There are 4 nested groupings, the coarsest first. Each group lies inside one group of the grouping before and may be the whole of it. The rows also spread widely along 18 directions, which tell nothing about the answers.
In the rows, 128 means zero.
Some rows, each with its group in each grouping after it:
[172 101  72 167 125 135 131 133 101 136 134  58 138 135 141 152 138 102
 124 100 151 135  98 155 138 118 112  94  93 121 160  57  73 149 193 112
  83 114 125 129 117 111 156  97 112 106] : K_292 K_875 K_489 K_244
[126  95 158 116 150 138 136 168 130 127 124 138 110  95 174 127 122 178
 147  98 142 129 136  45 187  98 147 167 120 107 125 138  82  99 104 145
  88 112 132  83  85  73  59 147 111 121] : K_292 K_674 K_163 K_751
[128 174  89 166 151 104 110 126 121 121 129 129 145 130 137 148 140 133
 132 126  98 158 105 148 135 128 116 146 122  74 160 173  88 124 150 123
  78 124 116 109 121 113 111 135 141 146] : K_634 K_331 K_255 K_209
[123 129 170 133 122 126 140  93 140 121 133 178 119 130 125 142 111 176
  70 105 119  77 140  89 166 166 121 107 161 113 141 223 152  58  85 144
 114  99 126  98  95 143 146 137 109 159] : K_634 K_530 K_422 K_539
[124 138 184  97 149  91 115 136 118 137 155 187 131  93 104 117 145 173
 158 118 139 119 134  69 155 116 139 137 176 136 124 177 131  95 118 175
 118  93  96 105 147 157  96 127  81 139] : K_968 K_726 K_555 K_825
[140 133  88 129 133 153 105 153 132 135 140 113 133 118 151 140 113 124
 145 121  98 150 122 111 117 129  87 149  91 139 128  83 136 147 140 135
 108 115 134 103 127 122 130  94 149 133] : K_292 K_674 K_163 K_819
[182 183 138 138 145 129  82 132 100 102 162 131 131 131 118 112 110 172
 175 106 104 136 182 156 183 199 127 203 105  88  89 171  86 141 142 217
 123 185 129 134 147 104  98 104 142  98] : K_634 K_278 K_502 K_65
[111 130 188 165 204 138 165  75 143 173 119 173 157 109  91 162  98 155
 108 145  61  92 140  89 167 175 126 118 164 132 101 129 145 112 137 154
  86  71 150 131 148 133 137 119 162 149] : K_968 K_5 K_347 K_596
[131 150  72 193 126 126  84 175 139 151 125  81 148 133 146 108 149 125
 147 108 108 181  91 157  90  98  81 166  79 151 154  94 148 163 153  87
 118 167 112 113 160 129 130  81 153  89] : K_634 K_530 K_16 K_153
[114 138 167 153 146 101 161 161 176 108 142 227 107 132 131 113 136 157
 161  80  94 154 118  96 154 101 160 124 140 130  71 143 142 160 136  68
  51 167 148  66 123 155 108 139 133  95] : K_634 K_920 K_193 K_137
[172 200 103 144 178 108  85  94 181 150 150  45 138 124  45 125 131 108
 110 135 136 185 145 139 134 114 106 201 116 121 147 181 161 121  99 182
 124 192 127 137  88 181 153 116 180 147] : K_968 K_5 K_211 K_18
[126 125 161  81 181 122 113 103 129  93 168 149 124 126 110 146 109 133
 161  86  72  92 129  71 160 166 148 126 110 121 128  47 102 115 197 199
 128 102 130 149 119 123 133  65 119 155] : K_292 K_221 K_223 K_124
[120 126 109 147 155 141 111 134 130 119  90 177 176 166 117 162 170 143
 132 104 133 135 139 166 140 109 127  88 106 138 141 151 153 147 101 109
  83 147 106 116 117 137 156 135 109  81] : K_634 K_278 K_525 K_604
[156 100 162  95 147 110 155 159 119 135 167 118 133  96 132 125 131 135
 142  85 182 120 129  78 127 112 151 111 160 139 129 128  83 120 171 149
 110 120 107 100 122 127 149 139 111 122] : K_968 K_5 K_347 K_447
[150 119  99 121 180 153 140 122  85 141 103 111 148  96 132 161  98 109
 145 142  86 130 118 152 120 178  99 134 122  92 102 149 112 133 136 175
  47 123 121 138 141 124 138 172 150 202] : K_634 K_331 K_255 K_808
[142 147 136 169 119  96 110 156 155 131 166 114 115 125 147  96 141 184
 119  99 166 143 112 109 164  96 137 164 115 104 152 185 124  97 104 108
 118 153 115  49 111 115  87 115  98  89] : K_292 K_221 K_584 K_332
[145 155  83 120  84 128  98 121 134 119 126 144 116 133 152 138 140 121
 132 123 107 177 124  89 162  89 102 136 108 116 156 117  97 118 108 135
  98 120 151 126  53 130  95 108 116 121] : K_634 K_278 K_205 K_302
[138 153  92  81 119 150  92 122 114 100 161 164 139 168 155 132 119 142
 124 108  87 127 152  96 160 181 147 110  89 104 148 119 132  94 101 181
 131 134 128 104  92 104 137  96  98 113] : K_634 K_278 K_525 K_258
[117 162 116  91 182 110 131 134  84  62 169 218 148 147  95 165 136 128
 137 110 153  72 106 149 115 119 136  73 142 119 145 160  78 156 153  87
  99 119  93  94 113 129 136 171 110 142] : K_968 K_726 K_639 K_174
[177 136 189 169 132 111 138 119 161 140 153 109 135  85  97 135 111 144
 140  90 207 110 120 131 152  84  76 158 127 171  96 158 111 149 137 126
  96 159 138 108 108 165 126 122 128 101] : K_634 K_920 K_193 K_628
[110 152 167 140 219 102 125 130 198 133 118 102 164 136 107 142 130 112
 135  75  90 161 110 119 115 122 146 132  90 114 142 117 151 111 146 164
  76 189 123 109 117 127 166 110 149 148] : K_292 K_221 K_742 K_774
[134 112 108 169 126 146  87 141 107 131  55  99 176 160 169 162 150 149
 116  86  91 149 142 183 123 177 103 115  86  99 163 165 123 108 122 175
  99 143  99 158 143  89 172 111 118 118] : K_634 K_278 K_205 K_722
[165 100  64 128 103 148 133 160 103 165 128  94 109 145 142 106 146 110
 123 119  59 193 158 111 136 184 164 110 152 118 110  86 139 134 161 155
  87 125 136 141 147 142 168 107 156 114] : K_968 K_726 K_630 K_927
[159 157  99 130 107 119 122 154 175 185 152 124 106 124  97  70 129  90
 128 129  65 216 124  96 104 128 119 136 132 173  80 102 226 142  99 127
  87 180 143 100 138 212 162  99 155 127] : K_968 K_963 K_918 K_520
[163 145 173 120 181  74 121 136 106  96 169 111 119 110 118 129 126 159
 177  72 128 121 141 115 165 177 166 160 144  60 130 158  34 112 221 216
 115 133 102 134 147 100 128 111 115 150] : K_968 K_5 K_122 K_750
[138 104 118 133 133 156 115 119 134 142 114 118 125 142 122 135 122 139
 104 112  86 121 142 115 146 151 115 122 111 144 125 100 166 114 112 149
 105 120 135 138 113 142 150 100 135 127] : K_292 K_221 K_742 K_47
[139 173 126  74 100 104 107 192  90  95 114 192 142 151 182 130 148 111
 142  74  92 181 155  96 120 124 150 126 154  99 156 161  17 107 125 163
  84 154 124 153  73  77  94 164 132 122] : K_292 K_674 K_110 K_882
[173 114 111 124 146 163 108 149 102 138 127  86 160 132 139 142 123 148
 136 111 171 130 163 161 142 157 123 132  91 121 119 146 126 138 106 178
 112 157 104 105 133 107 157 134 107  91] : K_968 K_5 K_347 K_447
[161 148 103 102 109 138 122 164  92 114 169 183 136 133 139 120 135 153
 140 125 152 137 167 124 146 141 139 128 156 115 112 191 104 139 112 134
 104 137 115  84 115 129 114 161 127  90] : K_634 K_278 K_525 K_258
[120 160 156 122 156 144 115 182 161 138 106 202 155 158 127 116 139 148
 150 105  74 183 184 113 130 142 156 142 131 150  76 153 177 158  75 142
  87 193 137  99 137 133 129 142 169  75] : K_968 K_726 K_630 K_927
[116  49 154 144 190 168 152 104 141 141  99 132 130 140  89 155 135 178
  85 105  97  75 169 100 175 170 165 110 159 130 121 138 179 107 128 138
 103  89 125 138 125 142 171 129 158 128] : K_292 K_221 K_223 K_124
[192 123 100 139 111 109 104 106 123 172  94 105  94 163  60  88 174 108
 119 112  80 200 155 150 191 150 160 120 139 135  89 130 182 112  78 185
  61 199 131 189 112 209 154 109  93 107] : K_968 K_726 K_630 K_927
[162 152 194 105 145 129 128 131 148 119 177 201 141 151 106 106 114 139
 159  82 118 117 168 113 170 165 160 111 113 168  56 102 149 146 118 166
  97 194 145 110 129 154 147  98  99  61] : K_634 K_331 K_255 K_209
[142  85 123 183 117 121 135 140 147 163 148  98 117 109 130 109 148 147
 141 102 137 137 103 100 153 100 117 127 120 158 126  64 159 135 172  99
 107 108 127 101 152 158 139  64 102  86] : K_634 K_530 K_422 K_539
[153 126 122 139  80 152 116 165 140 137 118 140 108 138 151 106 125 129
 113  92  84 166 152  87 131 124 105 154 133 170 112 102 117 150 126 105
 114 155 168 145  87 132 124 107 184  91] : K_634 K_278 K_205 K_722
[190 134 132 208 135 126 149 155 115 219 143  61 176  77 116 124 129 118
 138 150 189 162 128 159 117  99  81 148 155 158 109 145 114 159 150 121
  71 121 121 100 176 149 125 134 150  83] : K_292 K_875 K_489 K_244
[171 145 115 148  79 138 130 133 163 163 134 120 111 103 170 133 106 145
 137 141 129 197 146  89 178 111  98 147 110 105 102 151 140 115  74 161
  64 116 160  61  87 139  93 119 107 121] : K_292 K_875 K_489 K_244
[152 113 139 148  96 127 107 130 125 119 108 139 130 137 141 150 134 147
 140  86 139 126 117 153 137 119  80 103  92 154 117 116 131 152 135 135
 107 127 118 129 131 144 155  88  83 107] : K_968 K_5 K_347 K_596
[143 114 166  99 126 119 133 139 140 125 129 181 105 122 131 121 126 147
 145  91 106 136 136  94 163 137 134 112 124 131  85 150 158 101  94 171
  74 139 124 105 116 158 131 124  77 147] : K_292 K_674 K_163 K_751
[136 110 123 124 142 160  96 168 162 164  45  83 164 121 140 137 139 101
 132  93 120 192 125 120  91  74  75 166  78 181 135 116 162 145  66 146
  82 201 130 156  81 131 143 144 170 128] : K_634 K_278 K_525 K_258
[150 168 127 128 115  90 104 129 152  71 138 139 132 139 142 173 154 140
 168  75 141 176 157 145 150 124 120 129 123  72 156 183  69 132 182 185
  98 134 118 127  97 133 152 107 120 122] : K_634 K_530 K_16 K_153
[122 107 140 180 117  88  91 127  93 129  68 127 130 133 119 137 190 179
  95  95 133 117 112 136 156  88 108 143 170 113 201 203  75  83 123 120
 112  93  90 181 107 117  90 132 108 124] : K_292 K_221 K_584 K_332
[149 155 123 109  48 175 121 158 165 112 120 207 159 150 208 164  99 128
 145 100 118 169 158 142 106 138  61  68  70 162  83 134 174 166  73 135
  84 150 154  58 105 135 176 111 109  88] : K_634 K_278 K_502 K_65
[142 132 167 132  94 141 152 141 206 141 100 133 112 133 184 140  92 147
  92  83  95 184 161  84 133 157 117 119 120 113  99 190 164  99  73 163
  76 158 164  72  79 129 175 135 153 144] : K_968 K_5 K_211 K_18
[ 93  98 110 152 137 139 119 186 148 139  66 136 110 136 142 113 146 139
  98  87  24 163 111 104  77 140 111 154 140 142 134 144 175 127 132  91
  97 132 119 141 146 139 156 125 202 172] : K_292 K_674 K_163 K_751
[155 155 180 103 164 152  85  90  92 157 141 149 200  92 103 155 110 169
 141 155 191  71 161 111 173 133  79 154 117 162 134 183 132  86  46 225
 143 107  99 128 119 121  91 129  79 109] : K_634 K_278 K_525 K_604
[156 165  74 161 151 169  93 103  71 176 124 116 186 132  91 153 121 114
  99 184  92 115 145 160 125 160  75 138 135 151 149 124 132 136 107 147
 115  88 121 165 145 133 123 118 164 119] : K_292 K_875 K_489 K_244
[142 121  91 106 137 152  96 122 130 148 138  95 133 109 119 145 126 121
 161 138  99 158 133  97 135 135  99 135 100 144 130  62 161 139 144 184
 118  91 126 129 138 154 146  74 123 143] : K_968 K_726 K_555 K_825
[174 122 150 141 133 132 106 131 116 150 182  96 123 109 123  85  99 171
 138 104 151  96 118 118 162 170 115 162  90 148 100 129 158 107 118 170
 137 166 113  87 157 134 123  82  87 104] : K_634 K_278 K_525 K_258
[158 161 188 131 104 103 130 175 133 163 147 163 133 136 151  68 119 119
 117  73 105 152 122  96 121 124 133 127 134 178  96 119 112 109  97 128
  89 205 143 116 115 123 105 122 118  82] : K_292 K_221 K_742 K_47

New rows. What belongs after each?
[115 147 136 124 161 121 121 163 114  40  92 248 129 165 134 180 141 146
 197  72  49 145 157 184 130 152 131 116 129  84  78 141  74 213 200 124
  47 145 127 140 142 120 125 146 168 129] : K_292 K_221 K_223 K_124
[134 101 132 132 134 115  86 116  97 111  50 128 125 153 116 151 175 162
 115  83 113 137 154 128 189 130 142 129 130  88 169 178  89  86  94 186
  93 129 101 191  82 108 120 139  91 131] : K_968 K_963 K_918 K_520
[123 159  83 134 125  92  57 162 143 142 126 135 157 137 112 119 200 140
 164 125 115 202 121 141 110  86 114 147 112 124 166 164 189 114 107 158
 121 128  68 109 162 173 131  87  85 113] : K_292 K_674 K_163 K_751
[110 161 155 138 156  99 106 162 183 143 110 181 165 138 127 136 155 135
 179  99  59 200 142 119 101 127 129 127 126 133 110 125 178 152 151 159
  98 140 112 112 174 159 162  86 139 113] : K_968 K_5 K_122 K_750
[184 145 123 136 162 157 156 118  94 176 170 106 149 101 123 125  78 123
 117 153 143 114 140 128 154 177 121 128 130 124  90 138 107 126 112 157
  82 137 140  89 132 115 127 154 136 122] : K_968 K_5 K_347 K_447
[168  89  99 109 139 167 140 150 103 119 101 115 153 171 125 157 143 121
  80  86 174 117 176 160 131 144 153  69 132 132 144 165 112 136  97 124
  91 161 113 131  78 118 203 182 130  91] : K_968 K_5 K_122 K_750
[163 134 123 145  89 114 114 142  82 155 133 135  98 148 132  76 138 121
  95  90  50 142 125  96 158 170 136 137 155 145 127  97  82  94 143 139
 106 140 141 187 120 120 108  91 132 108] : K_292 K_674 K_163 K_751
[171 139  99 128 107 113  93 154  94 127 153 127 107  93 136 118 128 145
 203 131  98 172 131 144 141 143  94 174 127 100  85 122 112 160 175 182
  90 111 112 121 173 155  88  96 116 143] : K_292 K_221 K_223 K_124
[149 159 125 110  75 111  90 168 125 145 131 210 144 139 155 112 168 157
 150 126 138 189 163 119 150 100 123 118 143 133 110 207 162 106  39 157
  88 137 103  82 121 158  98 135  61  78] : K_292 K_674 K_163 K_819
[146 107 116 133 144 126 124 136 141 147 130 101 125 127  92 117 160 127
 118 103 105 157 148  96 137 127 145 144 160 144 142 122 135 125 162 140
 114 130 127 159 114 161 159 108 169 118] : K_634 K_278 K_205 K_722
[145 174 114 125 129 111  77 141 161 100 168 145 128 136  74 132 158 150
 147 118 129 157 167 131 123 104 109 177 153 136 136 171 151 163 153 140
 148 131 114 121 122 188 134  94 178 107] : K_292 K_221 K_223 K_124
[101 130 131 117 152 124 114 171 154 112  64 178 159 174 149 154 178 137
 126  75  75 190 173 108 138 117 176 118 140  95 159 167 111 108 102 148
  74 153 119 144  85  99 140 152 148 106] : K_292 K_674 K_110 K_882
[138 139 150 116 139 104 125 161 135  85 140 158 107 135 111 132 147 147
 134  75 141 133 144 101 142 108 147 143 162 125 132 163  73 150 161 116
 110 148 126 122  92 130 125 143 161 118] : K_968 K_726 K_630 K_927
[149 117 127 157 120 127 129 147 144 173 124 125 129 129 162 111 128 151
 141 112  91 176 134 108 157 150 139 118 109 116 104 115 159 114 112 155
  86 133 130  90 147 127 135  95  93  99] : K_968 K_5 K_122 K_750
[176 172 102 134 141 118  65 130 148 130 136  88 123 116  85 121 130 146
 160 134 140 175 145 159 145 121  86 200  89 114 112 181 176 143  85 189
 121 176 107 113 123 176 126 107 121 138] : K_968 K_5 K_122 K_750
[160 133 141 186 123 104 137 139 133 157 146 144  83 141  91  61 127 152
 100  99 100 133 104 128 166 142 141 135 136 148  79 146 169 129 100  77
  82 190 136  96 137 169 121 120 118  99] : K_968 K_963 K_918 K_520
[112 133 149 106 161 112 126 138 155 173 148 179 125  91 124 106 132 161
 151 146  83 159 127  47 155 124 144 151 151 122 105 161 197  75  77 172
  90  95 114  72 143 160  92 120  98 159] : K_292 K_674 K_163 K_819
[164 156 103 161 129 136 133 142  90 168 183 146 183 174 134 112 143 121
  84 117 129 119 154 151 140 180 164  70 143 142 142 128 112 111 127 113
 109 136 117 101 149 104 162 113 112  35] : K_292 K_674 K_163 K_819
[138 140  93 182 109 110 115 150 169 138 124 133  99 153 124 109 153 138
 127 102  68 195 124 123 135 118 127 140 125 123 121 111 152 160 155  85
 100 145 143 110 128 159 144  83 160  99] : K_968 K_5 K_122 K_750
[176 169  74 124  93 150 122  97 103 153 137 151 167 154 119 156 126  63
 114 141  90 161 152 159 124 158  87  66 129 155 126  91 127 140 126 155
  79 121 148 164 108 164 181 106 129 105] : K_634 K_530 K_422 K_539
[158  95 159 165 120 103 132 164 127 129 181 137 112 121 129 100 150 194
 158  87 167 113 142 131 167 138 156 122 141 124  96 145 146 131 173 128
 111 121  98  65 184 150 133  91  78  67] : K_292 K_221 K_742 K_47
[139 169 169 223 125  84 109 141 174 163  82 138 134 126 134 120 136 171
 133 101  99 185 113 168 137 119  84 164 115 109 105 218 160 128  94 126
  73 172 118  93 157 150 118 116 121 118] : K_968 K_5 K_122 K_750
[104  68 159 123 127 155 131 194 106  58  98 201 102 177 162 133 138 196
  96  34 107  66 158 105 143 156 167 115 143 130 129 158  91 134 137  75
 125 138 120 122 102  80 138 147 149  97] : K_292 K_674 K_110 K_882
[133 147 162  67 150 133 102 162 127  73 154 172 143 132 165 144 111 165
 170  79 151 120 162  86 160 144 154 130  89  95 126 149  89 113 107 196
 120 149 111  74  96  74 113 132  88 115] : K_968 K_963 K_918 K_520
[149 143 151 200 141 108 126 163 133 146  73 161 101 146  93  92 138 142
 117  89  66 160 121 171 129 130 107 167 146 149  71 174 140 174 111  73
  63 211 139 153 140 162 119 150 182 115] : K_968 K_5 K_122 K_750
[138 162  93 158 114 127 116 149  95 176 159 157 125 102 143  96 116 157
 133 171  72 154 114 106 125 151 101 158 155 121 108 148 144 126 122 118
 113  88 120  82 178 139  83 112 140 129] : K_968 K_5 K_347 K_447
[165 116 170 139  99 115 173 161 157 146 140 171 100 121 145  98 128 142
 129  83 133 168 151  85 170 115 158 119 163 137  75 162 114 127 115 111
  56 172 160  89  91 147 120 154 129  89] : K_634 K_278 K_205 K_722
[190 107 113 132  40 126 129 160 125 100 134 132  75 159 157 100 137 131
 104  57 144 153 140 139 150 135 124 110 127 137 100 156 106 141 117 101
  84 190 148 120  75 157 157 129 112  92] : K_634 K_331 K_255 K_808
[142  69 144 147 183 143 106  91 160 169 101  80  89 115  45 102 136 170
 120 122 100 121 137  82 207 133 141 172 108 152  98 100 233 101  75 174
 111 143 126 149 118 188 132  88 110 140] : K_968 K_963 K_918 K_520
[146 193 126  95  76  98  90 144 168 141 121 147 168 134 139 150 164  98
 123 112 130 223 170  90 101  88 105 115 159 134 178 185 114 103  96 188
 115 121 120 135  73 151 155 123 143 116] : K_968 K_963 K_918 K_520
[131 144 118 137 174 138  88 142 179 159 135  98 169 177  97 112 173 126
 107  93 118 171 169  89 158 103 177 148 101 161 169  87 160 108  92 144
 135 182 131 135  86 118 146  85 145  39] : K_292 K_674 K_163 K_819
[153 125 132 123  95 115  97 177 121 143 131 157 113 131 138  71 164 151
 171  90  97 179 141  95 153 117 143 155 128 156  98 105 141 132 119 149
 109 173 123 135 138 145 101  94 105  74] : K_634 K_278 K_502 K_65
[138 189 105 128 102 124  97 136 123 105 156 194 131 150 120 140 138 131
 116 123  94 142 152 113 136 121 100 137 149 138 144 149  93 143 130 111
 123 106 139 131  95 134 109 108 165 103] : K_292 K_674 K_163 K_751
[143 155 106  89 142 121  89 137  59  99 159 200 131 130  92 110 141 135
 144 132 129  91 116 125 142 114 119 144 144 148 128 148 101 135 101 118
 117 137 101 144 110 150  77 151 101 126] : K_634 K_331 K_255 K_808
[150 162 147 140 158 103  82 114 176 150 160  85 135 113 107 117 142 177
 162 123 131 176 161  85 185 130 146 197 110  96 139 150 150  97 121 219
 143 135 117  98 130 136 111  69 111 101] : K_968 K_5 K_347 K_447
[158 159 164  85 160 127 115 135 119 105 209 162 136 108 126 120  87 141
 178 110 146  93 123  99 156 141 121 136  93 144  95  82 108 135 145 176
 124 141 130  81 127 119  97  96  89 115] : K_292 K_221 K_584 K_332
[157 111 121 126 162 129  95 107 122 133 132  98 155 109  95 152 153 138
 175 121 173 129 132 124 179  87 115 139  92 137 143  88 119 135 141 182
 111 123 109 143 112 142 120  94  78 100] : K_634 K_278 K_205 K_302
[126 127 110  68 181 161 112 115 134  57 141 175 113 149  92 170 108 154
 144 110  92 100 171 124 151 189 146 116 105  88 105 157 171 141 122 182
 112 124 116  99 109 150 177 134 139 178] : K_968 K_963 K_918 K_520
[180 117  87  87 139 179 109 193  82 117  89 118 149 155 153 131 126  96
 142  84 123 164 168 179 118 156 129 126  78 132  89 130 109 161  81 165
  58 226 122 143 102  99 153 182 135 107] : K_292 K_674 K_163 K_751
[161 104 132 153 100 125 149 108 180 132 155 111  77 130 131 112 126 170
 106  90 122 145 145  80 201 147 153 126 128 105 110 148 155  95 125 141
  96 135 158  83  87 154 152  94 116 112] : K_634 K_278 K_502 K_65
[153 125 138 152 174  83 145 110 109  64 177 193  67 133  55 115 129 151
 170  80 115  76  80 159 178 137 138 123 132 116  70 119 105 183 218  78
  72 157 126 116 142 186 124 111 109 144] : K_634 K_278 K_525 K_258
[124 155 130 113  98 110 115 163 184 156 134 160 145 131 174 128 152 120
 168 110  96 227 139  59 139  90 143 106 116 138 130  86 149 125 116 159
  90 123 141  81 114 133 125  84 105  86] : K_968 K_726 K_630 K_927
[139 201  99 100 193 122  75 117  67 177 181 174 220 134  59 107 165 103
 151 182 103 134 147 118 133 131 147 133 155 166 160 107 132 112 109 177
 140 121  89 165 156 143  98 113 113  76] : K_634 K_278 K_205 K_722
[137 158  86  93 119 173 166 134 120 176 170 184 140  88 160 148  80 120
 117 201  91 156 148  68 122 160 110  97 169 121  92 161 167 120  81 140
  72  54 150  36 125 147 121 167 157 167] : K_968 K_726 K_630 K_927
